The rows are grouped in 4 different ways at once. Each group adds its own fixed numbers to the row, and there is some noise. The rows also spread widely along 15 directions, which tell nothing about the answers.
Known rows, each followed by its group in each grouping:
[30, -14, 4, -9, 11, 3, 12, 10, -13, 13, 8, -18, 10, -2, -33, 12, -1, 22, 7, -15, -15, 8, 5, -29, 28]  (0) (2) (1) q393
[3, -13, 9, -17, -14, -3, 15, -7, -22, 0, 6, 18, -23, 7, 3, -14, -9, 3, -14, -20, -4, -6, -32, 3, -5]  (0) (0) (1) q245
[2, -10, -14, -4, 0, -11, -15, -8, 15, -14, -11, -29, 12, -12, 15, 18, 3, 4, 19, -14, -5, 27, -5, 16, 13]  (1) (1) (3) q793
[11, -14, -31, -21, 3, 1, -1, 9, -1, 14, 21, 18, -25, 12, -4, 2, 1, -8, 10, 1, 14, 14, -7, -17, 27]  (2) (0) (3) q245
[-10, -26, -15, 16, -6, 29, 15, -11, 0, -25, -17, -3, 19, -4, -3, -14, 1, 19, -9, 12, -22, -4, -10, 11, -12]  (1) (1) (2) q393
[-6, 1, 0, 11, -2, 26, -6, -3, 10, 10, -33, 27, 22, -26, 9, -20, 2, 10, -7, 0, 2, -2, -12, -16, -13]  (2) (2) (5) q561
[-10, 14, 17, -1, -19, -28, -3, -14, -10, 25, -16, 27, 1, -5, 21, -32, -7, 31, -19, 19, -3, -5, -16, 1, -1]  (2) (1) (4) q714
[25, -2, -6, -8, -2, -10, -6, 11, 12, 18, 26, 10, 6, -13, 5, 20, 3, -22, 11, 12, 27, 11, 20, -32, 28]  (0) (0) (0) q561
[17, -21, 22, 8, -26, -7, 14, -3, 7, -11, 15, 14, 8, -19, 17, -1, -5, -10, 1, -17, 21, -18, -4, -31, -14]  (1) (2) (5) q793
[-11, 4, -10, -5, 13, 24, 14, -9, 7, -28, 3, -30, 7, 8, -18, 22, 6, -5, -1, -17, 13, -3, 16, 2, -10]  (0) (0) (0) q714
[6, 3, 21, 3, -19, -14, 9, -5, 4, 9, 8, 17, -19, -3, 17, -8, -5, -28, 2, -6, 3, -13, 0, -2, -25]  (0) (2) (4) q973
[19, -1, -13, 23, -7, 8, 10, 3, -2, 23, 22, 14, -22, 20, 4, -21, -13, -15, 12, -10, -8, 5, 0, -19, -1]  (0) (0) (2) q973
[-27, -41, -9, 27, -9, 28, 13, 2, 17, -44, -6, -7, 27, -9, 17, 8, 8, -24, 0, -15, 16, 5, 4, 7, -28]  (0) (2) (1) q245
[10, 14, -10, -19, 1, 13, 17, -12, -9, 5, 10, 1, -23, 34, -24, -8, 20, 22, -29, 53, 4, 0, 7, -6, 24]  (1) (1) (5) q393
[-2, 12, -16, 4, 4, 24, -10, 3, 8, 26, -8, 33, -11, 1, 6, -23, 1, -18, -5, -2, 5, 2, -1, -18, -6]  (0) (1) (0) q793
[12, 48, 2, -3, -3, -18, -13, -34, 5, 21, -6, -27, -16, 6, 14, -21, 2, 1, 12, 2, -20, 7, 10, 14, -4]  (0) (2) (2) q714
[-22, 25, -5, -1, 15, -10, 9, -7, -10, -15, 7, 1, -10, 4, -23, -17, 8, -13, 16, 1, -2, -7, 32, 1, 6]  (1) (2) (4) q714
[-1, -9, 0, 1, -10, -37, -5, 16, 10, 20, 10, 28, -6, -3, 1, 18, -10, 7, 10, 17, 17, -12, -3, -27, 4]  (0) (1) (3) q793
[24, -13, 0, -15, -11, -4, 8, -7, 4, -2, 14, -12, -25, 7, 9, 31, -8, -11, 1, -7, 1, 1, -29, 4, -3]  (2) (0) (2) q245
[-29, 24, -6, -2, 28, 25, -2, 1, -17, -1, -16, 0, -7, 21, -28, -14, 0, 13, -16, -10, -9, 2, 3, 11, 4]  (0) (0) (0) q393
[2, 30, 4, -5, -9, -18, -30, -3, 6, 37, 10, 2, -10, -11, 18, -25, -6, -16, 1, 8, -8, -14, 22, 6, -20]  (0) (0) (4) q714
[-12, -32, -16, 11, -11, -5, -1, 8, 16, -15, -3, 13, 2, -11, 22, 13, 7, -36, 15, 2, 2, 22, -3, 13, -8]  (0) (1) (4) q714
[8, 14, -13, -9, -15, -25, 0, -22, -8, 15, 19, -11, -13, 17, -2, -20, -11, 39, 4, 9, -10, -11, -1, -2, 5]  (0) (0) (3) q714
[-11, -26, -4, -1, -8, -17, -10, -5, 16, -13, -15, -31, 9, -4, 15, 1, 11, -2, 21, -8, -14, 43, 1, 37, 4]  (2) (1) (5) q793
[13, -15, 17, -22, -23, -8, -4, 1, 0, 19, 7, 7, -19, 8, 27, -15, 12, -18, -20, 6, 4, 14, -3, 11, 1]  (2) (2) (3) q393
[-8, -24, 15, -26, -10, -24, 25, 1, 2, -10, 5, -10, -5, 2, -24, 13, 5, 12, 5, -10, 14, 1, 2, 0, -3]  (2) (0) (2) q793
[12, -3, -5, -14, 16, 22, 7, 5, 11, -3, 4, -8, 1, -14, -22, 19, 8, -22, 7, 15, 1, -4, 23, -3, -3]  (2) (0) (0) q973
[-1, -3, 22, 6, -1, 17, -5, 7, 14, 12, -32, 6, 21, -22, 20, 23, -6, 6, -24, -15, 14, 1, -20, -8, -19]  (2) (1) (4) q973
[-9, -21, 4, -32, 10, -14, 7, 19, -17, 1, -10, 13, -3, -10, -37, 4, 6, 19, 8, 11, -20, -4, -6, 10, 15]  (2) (2) (1) q973
[-33, -8, -9, 12, -13, 2, -1, 1, 11, -20, 3, 1, -12, 17, 11, 8, -10, -6, -3, -11, 3, -26, -11, 20, -32]  (1) (1) (2) q393
[-20, -14, 36, 1, -13, -25, 12, -7, -14, -31, 5, -22, 20, -13, 3, -17, 1, 5, -4, -9, -7, -1, 16, 20, -2]  (1) (1) (2) q793
[5, -5, -22, 42, 9, 20, 13, -7, 3, -19, 7, -5, 5, 5, -1, 11, -14, -7, 16, 5, -16, -4, -6, -15, -6]  (0) (1) (2) q245
[-17, 13, -19, -2, 20, 6, -22, 12, -3, 14, -22, 29, -1, -10, -4, -8, 0, 2, 9, -12, -3, 10, -11, -10, 16]  (1) (1) (5) q714
[10, -14, -6, -17, -19, -14, -12, -2, -5, 6, 5, 1, -27, 4, 17, 1, -10, -5, 8, -23, -30, -4, -34, 27, -16]  (0) (2) (4) q714
[-23, -9, -19, -24, 11, 26, 5, -13, -18, -39, -20, 18, 9, -31, -7, -3, -2, 1, 2, -15, -13, -11, -31, 9, 1]  (2) (1) (2) q714
[-3, -7, -4, 8, 2, -13, 0, -6, -2, -11, -18, 18, 28, -27, 13, 9, 4, 7, 15, 7, 7, 27, -13, -16, 34]  (0) (2) (2) q561
[9, -27, -16, -21, -14, 12, 5, 16, -4, -2, 17, 15, -34, 31, 0, 6, 12, -6, -18, 12, 3, 3, -23, 10, 8]  (1) (2) (4) q793
[5, -13, -3, 7, -3, 24, -11, 8, 32, -1, -15, -7, 26, -24, 9, 27, 7, -2, -5, 9, 12, -15, 6, -13, -30]  (2) (2) (5) q714
[-6, 12, -6, 10, 7, 18, -14, -1, 11, 4, -18, 23, 13, -8, 31, 15, 3, -13, -16, -5, 35, 19, -12, -18, 9]  (0) (0) (0) q714

New rows, each followed by its group in each grouping:
[38, -6, -13, -16, 7, 7, -2, -11, 1, 6, 5, -27, 8, -22, -3, 8, -5, 0, 28, -46, -17, 17, -2, -23, 17]  (0) (2) (3) q714
[-22, -18, -25, -7, 3, 15, -37, 34, 3, 8, -5, 35, 5, -15, 19, -10, 9, -23, -4, 0, 2, 4, -3, 7, 4]  (1) (2) (4) q714
[-21, 24, -2, -21, 8, -14, -4, 13, 8, 19, 13, 4, -19, 19, -35, 8, 7, 4, 2, 19, 10, -30, 31, -1, -9]  (0) (2) (0) q561
[25, 8, -18, 1, 0, 18, 10, -18, 4, 17, -16, 17, -14, 11, 14, -6, 7, 8, -8, 9, 4, 27, -21, -16, 22]  (1) (1) (3) q973
[-11, 28, 17, -7, -7, -23, -8, -10, 16, 26, 0, -6, -14, 9, 18, -1, 1, -8, -9, -2, 32, 3, 11, -2, -11]  (2) (0) (2) q245
[2, -3, 22, 11, 0, -12, 15, -21, 1, -10, -28, -6, 29, -40, -4, -14, 5, 0, 15, 29, -29, 10, 16, 14, -13]  (0) (0) (2) q973
[7, -11, 32, -33, 0, -27, -2, 25, -7, 14, -3, 10, -1, -12, -20, 18, 17, 10, -20, 37, 2, -5, 9, -1, 14]  (1) (2) (4) q793
[2, 10, 2, -4, 1, -16, 2, -2, -1, 24, -9, 26, 3, -21, -18, -28, 0, 13, 16, 24, -11, -13, 11, -23, 5]  (2) (2) (2) q793
[0, -2, 11, 30, 4, 12, 2, 16, 6, 17, -13, 10, 12, 8, -1, 4, -4, 13, -9, -23, 14, 4, -5, -34, -3]  (0) (2) (1) q793
[-16, 9, -4, -2, 8, -28, -7, -11, -2, -15, -11, -2, 5, -14, -2, 10, -1, 3, 25, 8, -10, 9, -1, 9, 10]  (0) (1) (5) q714
[-13, -3, 11, -20, -14, -11, 4, -10, -10, -22, 14, -7, -17, 5, 9, -11, 5, -14, -6, 16, -8, -11, 4, 37, -10]  (2) (2) (4) q973
[17, -3, 28, 12, -8, -20, 6, -6, 10, 3, 3, -11, 13, -31, 8, -2, 0, -30, 12, 4, -13, 5, 29, -2, -9]  (1) (1) (4) q393
[-2, 33, 15, 6, 24, -12, -9, 8, -7, 16, -1, 13, -4, -10, -19, -1, -2, -2, 5, 26, -2, -16, 21, -22, 9]  (2) (2) (5) q245
[-20, 17, -43, -3, 1, -1, -19, -7, 20, 13, -1, 6, -11, 25, 17, -1, 6, 9, 10, 2, 29, 18, 1, -4, 14]  (0) (2) (3) q973
[-27, 0, 15, -17, 12, -16, 6, -18, -28, -22, -32, 7, 12, -29, -20, -32, 7, 14, 7, 12, -39, 2, -4, 31, 2]  (0) (2) (1) q245
[-20, -2, 23, 3, -7, -16, -2, 4, -4, 17, -26, 8, 13, -1, 12, -11, 5, 13, -16, -11, 5, 30, -7, 10, 7]  (0) (1) (4) q561
[5, -7, -7, 15, 7, 38, -4, 3, -7, -8, -13, 20, 21, -26, 14, -21, 12, -24, -13, 11, -10, 14, 5, -9, 4]  (0) (2) (4) q714
[6, -18, -4, 11, 3, 2, 4, 16, 13, 20, -8, -5, 9, -2, -13, -8, 11, -5, 13, -13, -12, 18, 23, -9, -4]  (1) (2) (4) q714
[1, 9, 0, -21, 9, 5, -3, -11, -1, -5, -21, 0, 7, -7, 6, 24, 13, 6, -23, 18, 16, 27, -15, 5, 23]  (0) (0) (4) q393
[-3, 13, 21, -3, 22, -6, 5, 10, -26, 12, -13, 17, -11, -2, -22, -29, 15, -11, -5, 27, -29, 13, 16, 5, 21]  (1) (2) (2) q245
[-18, 42, -9, 9, -5, -14, -10, -28, 28, 15, -11, -15, -4, 7, 5, -13, -7, 9, 15, -13, 9, -19, 19, 6, -33]  (1) (0) (0) q714
[-13, 19, 40, 6, -8, -34, -8, 1, -10, 15, 5, 24, -24, -11, 16, -29, -12, -35, 2, 0, -12, -19, 9, 10, -25]  (2) (1) (5) q245
[2, 7, -35, -12, -11, 12, -16, -5, 18, 20, 5, 12, -18, 4, 4, -4, -12, 10, -1, -4, 2, -28, -15, -4, -22]  (1) (0) (4) q393
[-6, 0, -22, 22, 11, 33, -3, 0, 5, -10, -2, -7, 37, -11, -7, -7, -1, 20, -1, 18, -3, -5, 18, -14, 12]  (2) (1) (0) q561
[-11, -43, 2, 22, -19, 17, 22, 19, 3, -16, 10, 17, 8, 1, -8, 0, -8, -5, -7, -12, 0, -18, -2, -4, -32]  (0) (0) (4) q561
[4, 9, -47, 22, -10, 16, -5, -30, 23, -24, 10, -18, 3, 6, 19, 1, -5, 2, 25, -1, 6, -7, -3, -5, -7]  (0) (2) (1) q793
[-27, 1, -25, -23, 0, 23, -5, -5, 8, -8, -12, 20, 2, -12, -3, -4, 3, 4, -12, -4, 23, -18, -8, -2, -16]  (2) (0) (4) q714
[11, -26, 15, -15, -19, 12, 8, -4, 17, -1, 6, -11, 14, -23, 8, -5, 9, -11, -7, 0, 10, -12, 13, -8, -28]  (2) (2) (5) q245
[9, 12, 9, 43, -12, 7, 15, -10, 4, 17, 2, 5, 4, 25, 27, 0, -12, 16, -19, 0, 23, 5, -10, -32, 1]  (0) (1) (2) q973
[11, 16, 17, 30, 11, -11, -14, 17, 16, 42, -10, -5, 13, 0, 9, -4, 11, -14, -4, 24, 4, 26, 39, -16, 11]  (1) (1) (1) q245
[-21, 2, -1, 27, -1, -2, 0, 6, 21, 6, -10, -7, 5, 23, 11, 17, 2, -1, -2, -9, 30, 21, 11, -1, -9]  (0) (0) (1) q973
[1, 3, 14, -15, -19, -28, -13, -8, 27, 16, -5, -9, 1, -22, 18, -3, 7, -18, 12, -11, 16, 5, 17, 8, -18]  (1) (0) (1) q793
[-9, -6, -13, -4, 18, 23, 3, 12, -6, -13, -18, 14, -6, -1, -34, 3, 7, 7, 7, 6, -25, -8, -8, 6, 1]  (1) (2) (5) q561
[-14, 0, 33, 11, -9, 3, 9, 4, -7, 4, -11, 8, 8, 8, 6, -15, 9, 8, -43, 26, 4, -4, 11, 8, -10]  (1) (1) (4) q393
[-10, 1, -29, 4, -5, -10, -4, -22, 14, -5, -15, -2, 2, -9, 7, -1, -17, 17, 28, -24, -6, 5, -22, 7, -5]  (2) (0) (4) q393
[4, -8, -10, 4, 4, 8, 15, -14, 10, -16, 8, -21, 12, -20, -13, -1, 3, -16, 20, 12, -13, -6, 25, -5, -13]  (0) (1) (2) q245
[19, 29, 6, -7, 0, 8, 1, -14, 6, 19, 4, -28, -3, 24, 8, 5, 14, 19, -33, 28, 19, 16, 15, -3, 19]  (1) (1) (4) q973
[26, 7, 2, 12, 7, 13, -2, 0, 19, 15, -7, -29, 12, -6, -4, 27, -4, 8, 3, 7, -9, 0, 9, -9, -5]  (2) (1) (1) q973
[16, 2, -3, -15, -8, -9, -2, -33, 18, 5, -26, -33, 2, -10, 18, 0, 14, 1, 16, -18, -15, 37, -5, 20, -5]  (0) (2) (3) q714
[-11, 6, -19, 12, -13, -16, -4, -15, 6, -18, -2, 20, -21, 5, 9, 10, -10, 0, 23, 14, -13, -18, -28, 16, -14]  (0) (2) (5) q561
[-10, -7, -10, 9, -5, 13, 7, 3, 9, 4, 1, 8, 3, 8, -15, -27, 12, 7, -2, 21, 0, -5, 21, -10, -12]  (0) (2) (5) q793
[1, -22, 3, -6, -12, -20, 18, -6, 13, -30, 10, -11, -8, -5, 2, 29, 3, -24, 16, -14, 12, 6, -2, 7, -4]  (1) (1) (4) q793
[-26, 2, -17, -18, -13, -26, -22, -12, 3, -14, -2, -2, -7, 0, 17, -9, 0, 5, 19, 0, -13, -1, -10, 43, 4]  (1) (2) (0) q561
[18, 12, 12, -6, -13, -1, 4, -34, 0, -4, -4, -11, 6, -20, 21, -16, -1, -8, -2, -1, -9, 1, -1, 9, -12]  (0) (0) (0) q714
[5, 23, 28, 4, 9, -8, -22, 17, 11, 38, -8, 17, -1, -15, 8, 9, -3, -20, -11, 14, 6, -16, 13, -15, -17]  (0) (2) (0) q245
[5, -18, 16, 23, -6, -28, 6, 14, -8, -1, 25, 7, 7, -14, 3, -14, -8, -22, 21, 9, -13, -2, 27, -10, 6]  (2) (2) (4) q245
[7, -2, -5, -25, 16, 10, -26, 27, -15, -9, 9, 0, -8, -13, -8, 31, -4, -10, 2, -18, -17, -8, -20, 12, 19]  (1) (2) (4) q561
[-3, -5, -15, -7, -10, -19, -2, -6, 25, 1, 11, -24, -3, 4, -8, 23, 1, 7, 12, 25, 4, -16, 13, 13, -23]  (0) (0) (1) q245
[-15, -4, -6, -7, -6, 13, -6, 2, -8, -12, -7, -3, -9, 14, -5, 5, -14, 39, -14, -22, -13, -31, -41, 12, -17]  (1) (2) (2) q793
[14, 3, -7, -8, -12, 0, -15, -2, 17, 7, 18, -11, -1, 2, 23, 28, -1, -4, -8, -4, 33, -1, -4, -16, -1]  (0) (0) (5) q714
[10, 6, -23, 8, 17, 32, -12, -2, 16, 12, -20, 15, 16, -20, 9, -7, 8, -16, 11, -10, 11, 29, 3, -32, 21]  (2) (2) (5) q393
[6, 9, 2, 36, 2, 0, -10, -2, 0, -1, -10, 24, 7, -15, 29, -9, -8, -19, 16, -21, 1, 13, -10, -23, 10]  (1) (2) (5) q714
[8, -13, -14, -11, 18, 15, -7, 29, -5, 2, 22, -1, -3, 8, -4, 38, 3, -13, -12, 3, 23, 14, -1, -22, 36]  (2) (1) (4) q245
[24, -30, 0, 10, -18, 6, 14, -3, 7, -6, 11, -28, 4, 5, -1, 8, -12, 23, 6, -19, -23, -17, -9, -2, -23]  (2) (2) (3) q714
[-16, 10, -6, 7, 1, 23, -12, 4, -3, -5, -7, 3, -21, 28, 6, -7, 6, 0, -21, 17, -12, -10, -10, 26, -17]  (2) (2) (5) q714
[7, 12, -7, -18, 5, 25, -4, 4, 1, 9, 25, -23, -28, 29, -7, 6, 3, -8, -16, -20, 12, -9, 6, -5, -4]  (1) (1) (5) q245
[-2, 9, -4, 11, -10, 16, 25, -28, 24, 14, -12, -15, 12, 17, -3, -12, 1, 29, -14, -7, 23, 0, 11, -22, -15]  (2) (1) (0) q393
[-16, 18, -24, 10, 3, 6, 5, -18, 21, -2, 4, -35, -18, 30, -11, -2, -4, 4, 10, -3, -8, -7, 15, 21, -27]  (2) (1) (4) q245
[-18, -2, -19, 12, -17, 22, -8, 0, 22, 2, -10, 12, -5, 17, 23, -14, 14, -8, -14, 25, 11, -2, 1, 18, -21]  (2) (2) (1) q561
[9, -30, 3, -22, -16, 16, 27, -14, -3, -19, 7, -12, -2, -5, -14, -7, -4, 13, -5, -17, -13, -18, -15, 6, -19]  (2) (1) (0) q793
[11, -19, 3, -24, -9, -23, 12, -9, -2, -5, -4, 2, -11, -20, -4, 12, -9, -8, 27, -43, -7, 9, -23, 1, 2]  (2) (0) (1) q714
[-13, 10, -7, -2, 6, 3, -39, 1, 4, 3, -15, 2, 19, -31, 29, -9, -2, -15, 14, -35, 0, 14, -4, 3, 1]  (0) (2) (5) q714
[9, -2, 49, -17, -5, -29, -1, 8, -10, 9, 13, -2, 3, -27, 15, 6, 6, -37, -12, 8, 7, 7, 19, -2, 5]  (0) (1) (2) q245
[9, -28, -1, -25, -2, -13, 5, -8, -16, -16, -3, 1, 5, -29, -13, -3, -5, 3, 21, -11, -29, 11, -18, 11, 11]  (0) (0) (5) q393
[-12, -3, -10, -5, -9, 17, -10, -4, -8, -2, -5, 19, 2, -3, 12, -17, -5, 10, -21, 13, -11, -21, -18, 12, -16]  (0) (1) (0) q714
[11, -12, 25, 6, -9, 10, -5, -10, -17, -21, -7, -37, 33, -13, 22, -3, 6, 18, -24, 3, -23, 11, -3, 23, 5]  (0) (2) (1) q714
[-16, 4, -3, 2, -8, -6, -2, 11, -2, 22, 12, 18, -20, 26, -4, -30, 2, 6, -6, 23, 0, -17, 20, 3, -11]  (2) (2) (3) q973
[-13, 1, -25, -18, 10, 32, 1, -7, 8, -29, -7, 10, -10, -19, -11, 12, 2, -24, 14, 6, -9, -27, -9, 13, -22]  (2) (2) (2) q973
[-3, -11, -8, 15, -13, -9, 3, -12, 31, -3, -4, -26, 7, 1, 17, 16, -1, -3, 15, -7, 8, 5, 3, 6, -22]  (1) (1) (2) q245
[1, -4, 11, 2, -1, 11, -4, 1, -16, 9, -24, 15, 16, -7, 8, -4, -4, 33, -28, -1, -5, 5, -30, -4, 5]  (0) (0) (1) q714
[-3, -3, 18, -7, 5, 3, -6, 31, -6, 27, 6, 31, 0, -15, -25, -24, 9, -10, -8, 22, -3, -21, 31, -25, -9]  (0) (2) (5) q793
